The rows of a group lie close to one hidden flat surface of 11 dimensions, which passes through zero. Surfaces can cross.
In the rows, 100 means zero.
Known rows, each followed by its group:
89; 109; 87; 98; 119; 78; 103; 119; 90; 83; 88; 105; 62; 118; 138; 97; 116; 118  K_107
116; 90; 93; 103; 104; 91; 96; 96; 103; 111; 86; 113; 116; 99; 93; 121; 115; 114  K_107
109; 90; 101; 85; 83; 85; 95; 132; 79; 93; 110; 91; 80; 94; 98; 95; 76; 92  K_721
99; 107; 88; 102; 121; 88; 113; 111; 98; 96; 98; 102; 73; 104; 111; 98; 96; 116  K_877
109; 68; 113; 108; 104; 113; 90; 103; 97; 101; 72; 84; 130; 115; 94; 125; 103; 90  K_107
89; 100; 90; 108; 113; 108; 112; 75; 120; 90; 108; 111; 103; 104; 95; 97; 120; 103  K_437
96; 106; 120; 92; 85; 117; 95; 102; 59; 92; 126; 79; 132; 73; 77; 98; 109; 102  K_492
111; 113; 96; 109; 106; 98; 80; 77; 92; 123; 68; 130; 91; 84; 83; 123; 137; 111  K_48
92; 106; 98; 120; 111; 97; 111; 114; 92; 87; 115; 107; 95; 92; 104; 89; 74; 100  K_48
113; 104; 150; 110; 112; 118; 111; 117; 98; 121; 96; 36; 57; 126; 74; 104; 71; 108  K_721
108; 58; 123; 55; 97; 95; 97; 102; 92; 121; 103; 49; 92; 133; 101; 110; 92; 104  K_721
76; 125; 98; 83; 94; 102; 89; 119; 83; 85; 85; 114; 107; 115; 122; 88; 77; 71  K_48
69; 97; 96; 102; 96; 88; 117; 117; 67; 101; 80; 96; 93; 62; 110; 97; 126; 103  K_662
136; 132; 78; 99; 103; 86; 95; 103; 123; 100; 123; 99; 84; 97; 113; 110; 133; 141  K_877
105; 99; 120; 103; 89; 71; 87; 100; 90; 105; 124; 114; 92; 102; 102; 76; 93; 124  K_721
122; 113; 117; 112; 88; 81; 95; 133; 92; 106; 112; 98; 74; 92; 63; 96; 103; 125  K_668
100; 67; 98; 120; 113; 97; 104; 92; 101; 107; 97; 97; 122; 97; 100; 116; 80; 94  K_492
90; 112; 88; 103; 113; 113; 113; 67; 110; 84; 136; 86; 113; 88; 119; 96; 114; 105  K_492
146; 97; 84; 122; 88; 97; 68; 75; 147; 93; 112; 138; 145; 117; 129; 101; 89; 102  K_107
85; 110; 119; 96; 76; 113; 109; 110; 93; 120; 89; 81; 95; 75; 89; 90; 81; 75  K_492
99; 90; 100; 131; 87; 105; 92; 73; 118; 101; 131; 83; 118; 67; 82; 98; 99; 82  K_492
59; 78; 85; 124; 132; 108; 110; 73; 72; 71; 108; 118; 131; 84; 105; 100; 104; 84  K_492
78; 128; 126; 103; 125; 113; 105; 102; 96; 110; 109; 78; 104; 133; 99; 98; 75; 107  K_721
46; 104; 88; 101; 130; 88; 116; 127; 64; 85; 101; 103; 109; 100; 97; 106; 84; 88  K_668
94; 85; 100; 40; 81; 76; 122; 117; 102; 126; 129; 123; 113; 111; 68; 79; 82; 125  K_668
111; 107; 108; 107; 91; 109; 93; 112; 106; 89; 99; 96; 97; 107; 93; 97; 86; 86  K_107
97; 89; 82; 63; 110; 99; 105; 95; 75; 92; 118; 113; 106; 100; 93; 103; 101; 114  K_877
98; 64; 113; 77; 88; 77; 87; 95; 91; 102; 86; 125; 79; 131; 90; 94; 124; 103  K_48
79; 108; 111; 75; 86; 105; 73; 98; 106; 84; 80; 132; 104; 158; 115; 79; 95; 71  K_721
93; 164; 94; 117; 97; 83; 87; 132; 66; 100; 107; 138; 94; 72; 103; 86; 76; 109  K_48
103; 109; 109; 115; 100; 99; 121; 103; 81; 111; 99; 80; 48; 57; 90; 92; 101; 114  K_668
112; 150; 82; 119; 124; 121; 119; 131; 128; 85; 67; 105; 39; 112; 92; 108; 110; 96  K_721
107; 97; 118; 75; 81; 101; 74; 61; 88; 127; 113; 85; 116; 88; 120; 99; 92; 103  K_662
110; 172; 114; 128; 59; 147; 83; 98; 144; 74; 75; 96; 45; 100; 108; 69; 108; 46  K_721
145; 104; 96; 81; 61; 100; 63; 112; 118; 91; 95; 117; 96; 116; 93; 99; 100; 86  K_662
86; 100; 85; 110; 106; 119; 110; 101; 102; 81; 83; 92; 90; 91; 129; 99; 80; 64  K_721
79; 120; 83; 105; 128; 79; 97; 110; 52; 121; 92; 125; 137; 70; 116; 121; 80; 123  K_48
132; 63; 97; 123; 93; 96; 101; 126; 70; 99; 70; 131; 77; 68; 78; 108; 61; 88  K_662
86; 103; 110; 88; 92; 82; 96; 115; 107; 102; 103; 91; 77; 124; 120; 81; 82; 92  K_877
77; 89; 117; 120; 77; 99; 89; 91; 103; 81; 87; 121; 91; 108; 101; 69; 111; 70  K_437
78; 96; 109; 103; 90; 85; 94; 92; 85; 102; 101; 125; 110; 92; 93; 83; 113; 99  K_668
101; 77; 100; 63; 114; 106; 96; 107; 96; 103; 93; 87; 114; 144; 96; 122; 88; 95  K_107
116; 102; 106; 114; 66; 115; 97; 89; 109; 120; 106; 84; 124; 48; 79; 106; 114; 95  K_437
120; 114; 126; 98; 53; 104; 77; 94; 105; 98; 121; 71; 87; 88; 106; 77; 89; 80  K_721
117; 104; 108; 95; 104; 100; 85; 99; 108; 107; 96; 97; 102; 122; 117; 105; 83; 100  K_107
104; 81; 108; 104; 128; 82; 95; 118; 65; 109; 85; 121; 113; 117; 109; 112; 59; 118  K_437
134; 98; 102; 71; 74; 94; 80; 67; 88; 125; 118; 113; 66; 71; 99; 90; 71; 100  K_662
109; 106; 133; 121; 104; 100; 97; 94; 97; 111; 130; 49; 92; 100; 124; 88; 62; 113  K_662
124; 110; 116; 105; 99; 102; 78; 90; 39; 94; 134; 96; 110; 68; 115; 94; 72; 126  K_877
170; 84; 107; 115; 73; 124; 62; 121; 90; 121; 36; 86; 103; 81; 96; 144; 68; 71  K_662
100; 144; 82; 83; 111; 108; 105; 72; 114; 108; 82; 136; 51; 103; 98; 94; 116; 103  K_662
79; 85; 67; 99; 128; 85; 100; 88; 107; 88; 81; 129; 135; 127; 150; 113; 115; 102  K_877
104; 71; 91; 112; 113; 94; 117; 104; 102; 102; 108; 96; 107; 86; 80; 113; 90; 107  K_492
65; 95; 78; 76; 110; 96; 106; 131; 87; 83; 77; 128; 140; 127; 124; 99; 95; 88  K_48
115; 97; 80; 99; 87; 105; 98; 105; 90; 107; 83; 130; 143; 71; 104; 113; 92; 98  K_437
99; 91; 107; 91; 110; 115; 121; 122; 92; 89; 105; 86; 107; 113; 106; 96; 63; 99  K_492
97; 97; 85; 81; 117; 92; 95; 85; 91; 110; 118; 97; 125; 101; 123; 111; 87; 112  K_48
79; 109; 94; 52; 107; 101; 93; 83; 96; 104; 122; 102; 124; 124; 72; 112; 136; 111  K_437
112; 104; 104; 114; 92; 111; 100; 75; 110; 109; 98; 92; 102; 74; 106; 104; 115; 101  K_662
81; 111; 82; 84; 117; 115; 106; 77; 115; 100; 92; 74; 100; 106; 142; 111; 116; 90  K_437
97; 98; 89; 75; 82; 99; 117; 102; 118; 85; 107; 102; 49; 105; 82; 78; 127; 93  K_721
98; 85; 99; 116; 83; 105; 89; 108; 102; 86; 110; 132; 161; 94; 82; 98; 83; 85  K_48
114; 91; 95; 129; 106; 101; 100; 89; 115; 85; 115; 121; 100; 103; 94; 92; 85; 97  K_48
116; 80; 100; 114; 119; 97; 97; 85; 124; 101; 84; 118; 104; 134; 132; 100; 91; 114  K_492
87; 104; 109; 116; 97; 88; 92; 101; 93; 99; 105; 95; 102; 88; 116; 89; 91; 95  K_877
115; 123; 88; 133; 101; 118; 107; 102; 118; 81; 98; 142; 108; 94; 96; 92; 84; 90  K_437
94; 133; 106; 97; 93; 107; 96; 101; 105; 86; 111; 101; 61; 106; 125; 70; 74; 82  K_662
94; 75; 97; 81; 134; 94; 143; 100; 93; 115; 111; 80; 66; 92; 76; 107; 94; 127  K_877
96; 100; 115; 82; 104; 73; 86; 108; 76; 132; 48; 136; 79; 119; 110; 102; 115; 121  K_668
105; 73; 84; 39; 60; 78; 73; 110; 101; 77; 162; 83; 156; 119; 112; 96; 112; 99  K_107
103; 97; 118; 126; 93; 80; 87; 78; 92; 96; 84; 119; 62; 98; 152; 73; 94; 101  K_721
104; 147; 92; 105; 115; 121; 113; 106; 88; 118; 86; 84; 93; 65; 108; 121; 88; 102  K_437
92; 91; 123; 138; 85; 118; 94; 58; 103; 111; 91; 99; 133; 63; 102; 92; 120; 91  K_662
140; 69; 110; 130; 105; 73; 94; 134; 96; 104; 77; 87; 101; 105; 114; 120; 120; 142  K_662
83; 104; 69; 54; 104; 76; 115; 115; 86; 96; 121; 106; 92; 98; 116; 96; 99; 114  K_437
103; 95; 104; 128; 126; 111; 99; 96; 110; 93; 76; 106; 96; 123; 125; 106; 83; 90  K_437
79; 126; 117; 74; 97; 86; 111; 76; 89; 127; 113; 99; 56; 92; 93; 75; 122; 127  K_107
88; 108; 72; 62; 111; 90; 110; 79; 92; 110; 121; 104; 117; 88; 157; 92; 91; 119  K_437
80; 112; 90; 90; 87; 70; 85; 101; 95; 108; 123; 98; 64; 87; 101; 85; 92; 84  K_492
113; 115; 119; 147; 93; 96; 118; 100; 126; 92; 125; 101; 78; 86; 106; 63; 100; 125  K_48
108; 105; 125; 113; 102; 79; 92; 146; 105; 107; 116; 100; 117; 140; 73; 99; 54; 112  K_668
124; 103; 94; 113; 91; 84; 96; 77; 141; 83; 131; 143; 79; 124; 95; 67; 124; 124  K_662
99; 120; 105; 123; 105; 145; 114; 57; 111; 114; 102; 57; 119; 55; 106; 114; 112; 89  K_877
133; 95; 65; 73; 86; 87; 67; 124; 142; 123; 81; 76; 102; 121; 86; 149; 90; 70  K_492
103; 97; 120; 104; 99; 99; 114; 107; 83; 105; 118; 92; 65; 82; 69; 85; 79; 111  K_877
97; 79; 106; 131; 95; 105; 102; 77; 90; 111; 84; 142; 137; 67; 54; 106; 130; 107  K_437
132; 119; 102; 70; 82; 102; 97; 59; 150; 113; 145; 80; 86; 114; 131; 75; 108; 128  K_668
82; 125; 80; 67; 126; 109; 113; 68; 109; 124; 77; 106; 89; 109; 113; 113; 129; 111  K_107
31; 81; 92; 79; 63; 91; 105; 91; 114; 122; 92; 83; 159; 80; 98; 100; 132; 53  K_877
104; 116; 85; 94; 110; 120; 106; 74; 123; 83; 114; 99; 112; 111; 118; 100; 127; 111  K_492
79; 118; 99; 82; 92; 93; 97; 112; 94; 83; 137; 89; 82; 109; 116; 75; 80; 93  K_668
108; 109; 123; 106; 106; 62; 42; 146; 44; 111; 87; 64; 96; 117; 104; 134; 107; 120  K_668
110; 122; 99; 115; 121; 106; 106; 108; 111; 99; 87; 91; 71; 113; 119; 104; 88; 109  K_721
86; 112; 106; 80; 102; 94; 109; 100; 91; 113; 99; 103; 76; 99; 91; 92; 111; 111  K_107
94; 91; 132; 114; 78; 91; 92; 116; 85; 99; 116; 110; 109; 102; 82; 73; 62; 88  K_668
60; 126; 60; 96; 118; 113; 122; 105; 101; 68; 86; 79; 86; 79; 136; 107; 153; 87  K_107
103; 106; 95; 94; 100; 85; 96; 115; 108; 100; 102; 120; 101; 116; 80; 102; 115; 116  K_668
107; 96; 104; 77; 90; 124; 103; 79; 88; 95; 120; 108; 107; 87; 66; 93; 107; 103  K_877
89; 109; 88; 118; 113; 116; 91; 79; 118; 88; 56; 133; 112; 120; 133; 105; 117; 79  K_107
103; 93; 78; 116; 111; 110; 107; 78; 109; 60; 127; 157; 118; 103; 96; 81; 101; 99  K_877
86; 88; 96; 88; 83; 110; 76; 110; 102; 84; 99; 110; 161; 120; 94; 109; 92; 59  K_668
120; 108; 102; 126; 101; 119; 107; 88; 123; 89; 123; 83; 100; 84; 88; 99; 109; 110  K_492
110; 106; 95; 114; 94; 92; 96; 97; 104; 94; 131; 116; 122; 91; 100; 93; 84; 110  K_48
62; 99; 116; 115; 126; 110; 135; 119; 95; 72; 80; 80; 31; 121; 129; 72; 64; 72  K_48

New rows. What belongs after each?
98; 83; 95; 105; 95; 78; 102; 124; 111; 82; 78; 123; 59; 121; 102; 87; 113; 94  K_437
114; 35; 122; 94; 66; 48; 94; 115; 77; 121; 116; 78; 89; 81; 106; 87; 108; 125  K_437
77; 71; 98; 108; 111; 83; 127; 141; 93; 83; 89; 81; 43; 108; 69; 94; 108; 95  K_437
131; 83; 111; 116; 87; 88; 68; 102; 84; 84; 130; 67; 90; 89; 107; 101; 105; 112  K_668
86; 74; 124; 143; 105; 103; 105; 91; 119; 85; 87; 75; 69; 114; 113; 85; 101; 78  K_437
110; 111; 123; 118; 106; 109; 106; 116; 98; 94; 76; 111; 79; 116; 111; 84; 81; 105  K_492
97; 102; 108; 100; 107; 131; 116; 78; 99; 87; 112; 94; 97; 97; 98; 85; 83; 85  K_877
81; 134; 60; 90; 84; 92; 121; 107; 122; 93; 126; 112; 97; 60; 69; 94; 161; 109  K_877
147; 103; 86; 105; 101; 80; 94; 136; 120; 96; 71; 120; 63; 121; 124; 110; 96; 117  K_437
59; 97; 83; 53; 90; 92; 113; 98; 77; 101; 92; 112; 89; 83; 94; 93; 133; 89  K_721
108; 125; 100; 103; 84; 103; 85; 88; 99; 95; 130; 104; 101; 83; 95; 87; 90; 95  K_48
109; 105; 133; 90; 97; 94; 89; 109; 44; 97; 114; 96; 105; 94; 92; 94; 119; 141  K_492
75; 116; 96; 109; 78; 72; 106; 120; 94; 100; 119; 103; 88; 67; 88; 79; 114; 101  K_877
120; 129; 110; 159; 93; 111; 106; 83; 130; 91; 132; 106; 118; 73; 103; 80; 91; 112  K_48
116; 87; 108; 122; 116; 100; 102; 64; 133; 106; 108; 109; 107; 126; 111; 99; 114; 127  K_721
83; 99; 76; 120; 111; 89; 127; 85; 93; 99; 157; 116; 141; 51; 84; 95; 105; 127  K_721
97; 81; 100; 107; 101; 115; 120; 100; 114; 77; 103; 128; 125; 110; 91; 84; 96; 92  K_492
102; 82; 81; 106; 97; 60; 85; 102; 88; 81; 115; 110; 113; 92; 152; 98; 125; 123  K_107
93; 119; 109; 103; 75; 113; 91; 71; 86; 97; 149; 122; 150; 66; 101; 70; 62; 92  K_437
103; 76; 89; 114; 135; 99; 127; 126; 92; 72; 90; 138; 97; 124; 87; 101; 89; 118  K_492
112; 79; 108; 111; 91; 83; 96; 103; 85; 79; 97; 135; 52; 101; 102; 69; 88; 100  K_668
98; 90; 115; 133; 111; 121; 107; 104; 77; 93; 73; 109; 119; 89; 86; 107; 99; 98  K_492
82; 107; 102; 115; 110; 93; 92; 57; 94; 115; 92; 124; 116; 87; 150; 89; 92; 102  K_107
89; 96; 120; 59; 93; 108; 106; 76; 79; 127; 83; 90; 131; 98; 124; 101; 125; 124  K_492
100; 145; 94; 88; 84; 94; 101; 109; 91; 105; 97; 115; 63; 79; 98; 84; 117; 109  K_437
116; 98; 113; 148; 86; 85; 71; 116; 114; 96; 91; 111; 112; 106; 112; 96; 87; 91  K_877
102; 85; 104; 83; 73; 86; 98; 91; 111; 83; 129; 99; 95; 102; 78; 85; 170; 120  K_107
150; 129; 99; 110; 96; 108; 89; 89; 139; 127; 112; 102; 99; 100; 91; 106; 73; 114  K_107
86; 80; 119; 80; 82; 83; 91; 122; 94; 97; 102; 98; 95; 132; 100; 85; 70; 78  K_877
98; 82; 101; 127; 118; 96; 129; 115; 77; 106; 104; 78; 95; 63; 118; 101; 52; 104  K_437
79; 122; 105; 92; 103; 105; 98; 90; 111; 103; 103; 104; 108; 114; 92; 94; 121; 99  K_662
47; 107; 93; 135; 140; 100; 124; 80; 117; 99; 91; 136; 141; 111; 107; 92; 111; 103  K_668
129; 92; 92; 128; 129; 101; 96; 119; 94; 100; 86; 103; 89; 107; 89; 130; 65; 104  K_48
123; 115; 100; 64; 65; 146; 60; 69; 138; 105; 55; 117; 147; 131; 79; 123; 146; 64  K_877
101; 129; 109; 103; 94; 73; 106; 127; 93; 106; 91; 116; 88; 102; 117; 85; 114; 135  K_48
110; 117; 138; 142; 99; 106; 112; 63; 153; 145; 110; 106; 129; 96; 82; 87; 101; 133  K_668
124; 92; 143; 74; 105; 117; 88; 70; 62; 138; 83; 70; 85; 100; 93; 113; 91; 122  K_877
99; 101; 77; 106; 116; 109; 126; 101; 122; 91; 114; 95; 115; 97; 105; 107; 102; 106  K_48
90; 128; 127; 112; 62; 95; 70; 103; 90; 95; 98; 127; 117; 97; 116; 67; 88; 84  K_48
113; 69; 116; 121; 84; 104; 98; 129; 87; 89; 100; 83; 115; 91; 58; 108; 102; 89  K_107
53; 101; 108; 83; 110; 113; 93; 99; 54; 103; 79; 113; 129; 101; 101; 106; 86; 72  K_437
91; 120; 121; 104; 87; 80; 85; 102; 97; 111; 84; 108; 67; 109; 120; 80; 109; 108  K_877
120; 96; 89; 83; 98; 80; 92; 100; 97; 113; 101; 128; 111; 105; 96; 110; 118; 131  K_437
93; 75; 114; 124; 116; 63; 78; 105; 71; 106; 74; 131; 105; 115; 135; 97; 87; 115  K_877
75; 114; 113; 92; 92; 108; 92; 94; 76; 105; 89; 113; 112; 91; 95; 95; 103; 86  K_437
101; 94; 126; 92; 71; 79; 90; 127; 82; 115; 79; 67; 60; 88; 91; 97; 110; 94  K_437
120; 70; 106; 122; 99; 118; 110; 108; 104; 92; 87; 103; 102; 96; 85; 103; 64; 80  K_668
80; 103; 86; 133; 95; 91; 116; 110; 108; 91; 108; 104; 111; 71; 96; 94; 109; 89  K_877
97; 132; 94; 101; 88; 113; 93; 88; 97; 106; 98; 103; 99; 73; 91; 101; 118; 92  K_48
98; 92; 122; 89; 105; 85; 94; 110; 86; 114; 100; 91; 89; 123; 96; 95; 88; 115  K_721
121; 132; 56; 107; 138; 125; 110; 104; 122; 102; 77; 100; 103; 92; 99; 149; 110; 102  K_48
75; 88; 95; 99; 91; 83; 117; 103; 73; 105; 90; 127; 96; 61; 88; 88; 115; 102  K_437
71; 110; 128; 106; 73; 104; 67; 93; 105; 81; 60; 115; 77; 139; 127; 72; 115; 53  K_437
103; 121; 86; 85; 114; 106; 103; 93; 97; 94; 131; 115; 123; 108; 104; 98; 76; 112  K_437
89; 120; 136; 152; 105; 110; 113; 115; 105; 118; 94; 91; 110; 88; 73; 90; 65; 94  K_668
84; 83; 86; 114; 109; 74; 111; 112; 99; 112; 105; 88; 126; 78; 102; 115; 109; 110  K_877
142; 91; 101; 127; 90; 95; 84; 135; 91; 96; 100; 104; 119; 81; 64; 124; 96; 112  K_877
105; 122; 89; 51; 54; 75; 64; 101; 90; 116; 71; 147; 100; 95; 118; 90; 150; 108  K_437
106; 128; 96; 82; 85; 107; 94; 114; 87; 98; 104; 92; 84; 88; 83; 102; 105; 99  K_877
103; 91; 91; 105; 110; 91; 127; 118; 137; 106; 104; 84; 74; 110; 80; 106; 107; 112  K_877
104; 114; 120; 81; 65; 98; 89; 95; 104; 120; 113; 96; 100; 82; 43; 93; 143; 117  K_721
123; 89; 121; 151; 107; 106; 109; 111; 125; 93; 55; 117; 60; 120; 87; 94; 110; 105  K_48
97; 99; 90; 82; 101; 119; 91; 96; 104; 89; 87; 95; 89; 121; 95; 112; 95; 67  K_48
114; 98; 104; 61; 77; 136; 88; 123; 75; 100; 98; 78; 134; 85; 48; 127; 83; 68  K_877
77; 109; 92; 100; 61; 116; 64; 91; 88; 65; 122; 99; 136; 78; 81; 98; 143; 60  K_668
121; 103; 84; 77; 99; 122; 93; 118; 107; 100; 71; 88; 97; 111; 96; 128; 95; 81  K_668
80; 107; 111; 99; 67; 71; 103; 82; 112; 112; 143; 105; 69; 73; 96; 56; 96; 98  K_492
80; 121; 68; 66; 113; 90; 83; 98; 107; 74; 105; 116; 101; 141; 137; 101; 125; 95  K_668
94; 93; 96; 110; 110; 100; 97; 67; 96; 105; 97; 118; 120; 87; 105; 103; 111; 105  K_48
84; 121; 87; 82; 112; 106; 109; 87; 99; 110; 112; 83; 118; 85; 111; 113; 115; 110  K_721
68; 114; 104; 85; 93; 122; 108; 97; 106; 84; 88; 105; 80; 125; 111; 78; 77; 57  K_877
89; 92; 110; 83; 81; 105; 76; 112; 79; 97; 59; 113; 91; 118; 84; 106; 100; 58  K_48
117; 95; 99; 98; 110; 114; 99; 115; 70; 98; 102; 86; 112; 88; 88; 121; 72; 99  K_877
70; 117; 107; 78; 130; 112; 143; 90; 101; 120; 90; 107; 46; 109; 56; 91; 105; 111  K_107
106; 109; 87; 130; 109; 94; 116; 105; 115; 108; 67; 125; 61; 88; 77; 103; 123; 108  K_492
114; 130; 111; 80; 65; 109; 79; 106; 125; 112; 72; 110; 89; 116; 101; 93; 112; 85  K_492
93; 80; 107; 74; 111; 101; 104; 101; 105; 99; 107; 73; 101; 143; 129; 98; 60; 85  K_877
110; 61; 99; 81; 107; 85; 97; 105; 92; 100; 109; 105; 117; 130; 113; 100; 70; 107  K_668
121; 106; 114; 164; 145; 115; 110; 131; 106; 103; 42; 72; 77; 118; 116; 137; 81; 108  K_662
91; 112; 97; 77; 94; 112; 87; 84; 97; 92; 109; 94; 83; 109; 106; 93; 93; 75  K_48
99; 92; 124; 79; 88; 119; 98; 88; 117; 110; 111; 70; 118; 123; 72; 100; 105; 92  K_721
67; 140; 90; 65; 99; 79; 100; 76; 119; 92; 136; 110; 84; 123; 134; 66; 156; 131  K_662
87; 96; 109; 108; 128; 114; 112; 42; 113; 91; 78; 143; 73; 125; 128; 74; 111; 108  K_877
64; 94; 82; 63; 122; 98; 102; 107; 101; 66; 122; 123; 107; 156; 100; 87; 86; 84  K_437
131; 117; 121; 76; 79; 76; 64; 96; 76; 123; 135; 115; 117; 102; 110; 86; 74; 138  K_437
87; 108; 107; 98; 120; 116; 142; 68; 107; 141; 86; 77; 89; 66; 112; 106; 101; 123  K_668
104; 103; 93; 120; 110; 105; 106; 111; 93; 84; 108; 100; 105; 90; 98; 103; 84; 93  K_877
78; 115; 98; 77; 113; 102; 100; 118; 76; 100; 96; 95; 91; 111; 95; 105; 84; 92  K_437
95; 135; 90; 115; 101; 118; 105; 95; 100; 104; 110; 89; 116; 63; 97; 107; 92; 93  K_48
109; 79; 92; 64; 103; 88; 116; 98; 109; 118; 116; 91; 89; 109; 72; 108; 123; 129  K_877
81; 76; 103; 84; 117; 103; 109; 108; 66; 118; 85; 65; 119; 97; 109; 123; 69; 86  K_877
98; 113; 104; 126; 157; 110; 109; 100; 54; 71; 76; 117; 92; 114; 122; 113; 131; 147  K_492
122; 85; 74; 108; 104; 107; 99; 82; 109; 78; 116; 80; 91; 82; 106; 115; 136; 108  K_668
81; 107; 84; 64; 69; 72; 71; 106; 90; 101; 111; 116; 90; 100; 90; 93; 116; 78  K_492
99; 78; 127; 109; 103; 109; 110; 66; 85; 113; 110; 91; 99; 88; 92; 87; 92; 113  K_877
111; 102; 100; 69; 101; 104; 70; 93; 60; 111; 95; 91; 127; 102; 127; 121; 96; 109  K_877
82; 64; 98; 90; 119; 101; 121; 115; 76; 115; 63; 97; 111; 97; 71; 129; 105; 97  K_721
110; 87; 98; 128; 115; 128; 138; 112; 97; 70; 154; 68; 112; 75; 67; 98; 80; 114  K_492
96; 62; 85; 104; 112; 87; 118; 94; 115; 85; 108; 102; 96; 112; 114; 94; 102; 103  K_437
106; 108; 93; 98; 123; 96; 113; 85; 95; 116; 90; 98; 73; 90; 116; 110; 100; 115  K_662
85; 72; 110; 100; 111; 93; 99; 90; 108; 98; 91; 83; 90; 131; 107; 104; 117; 96  K_437
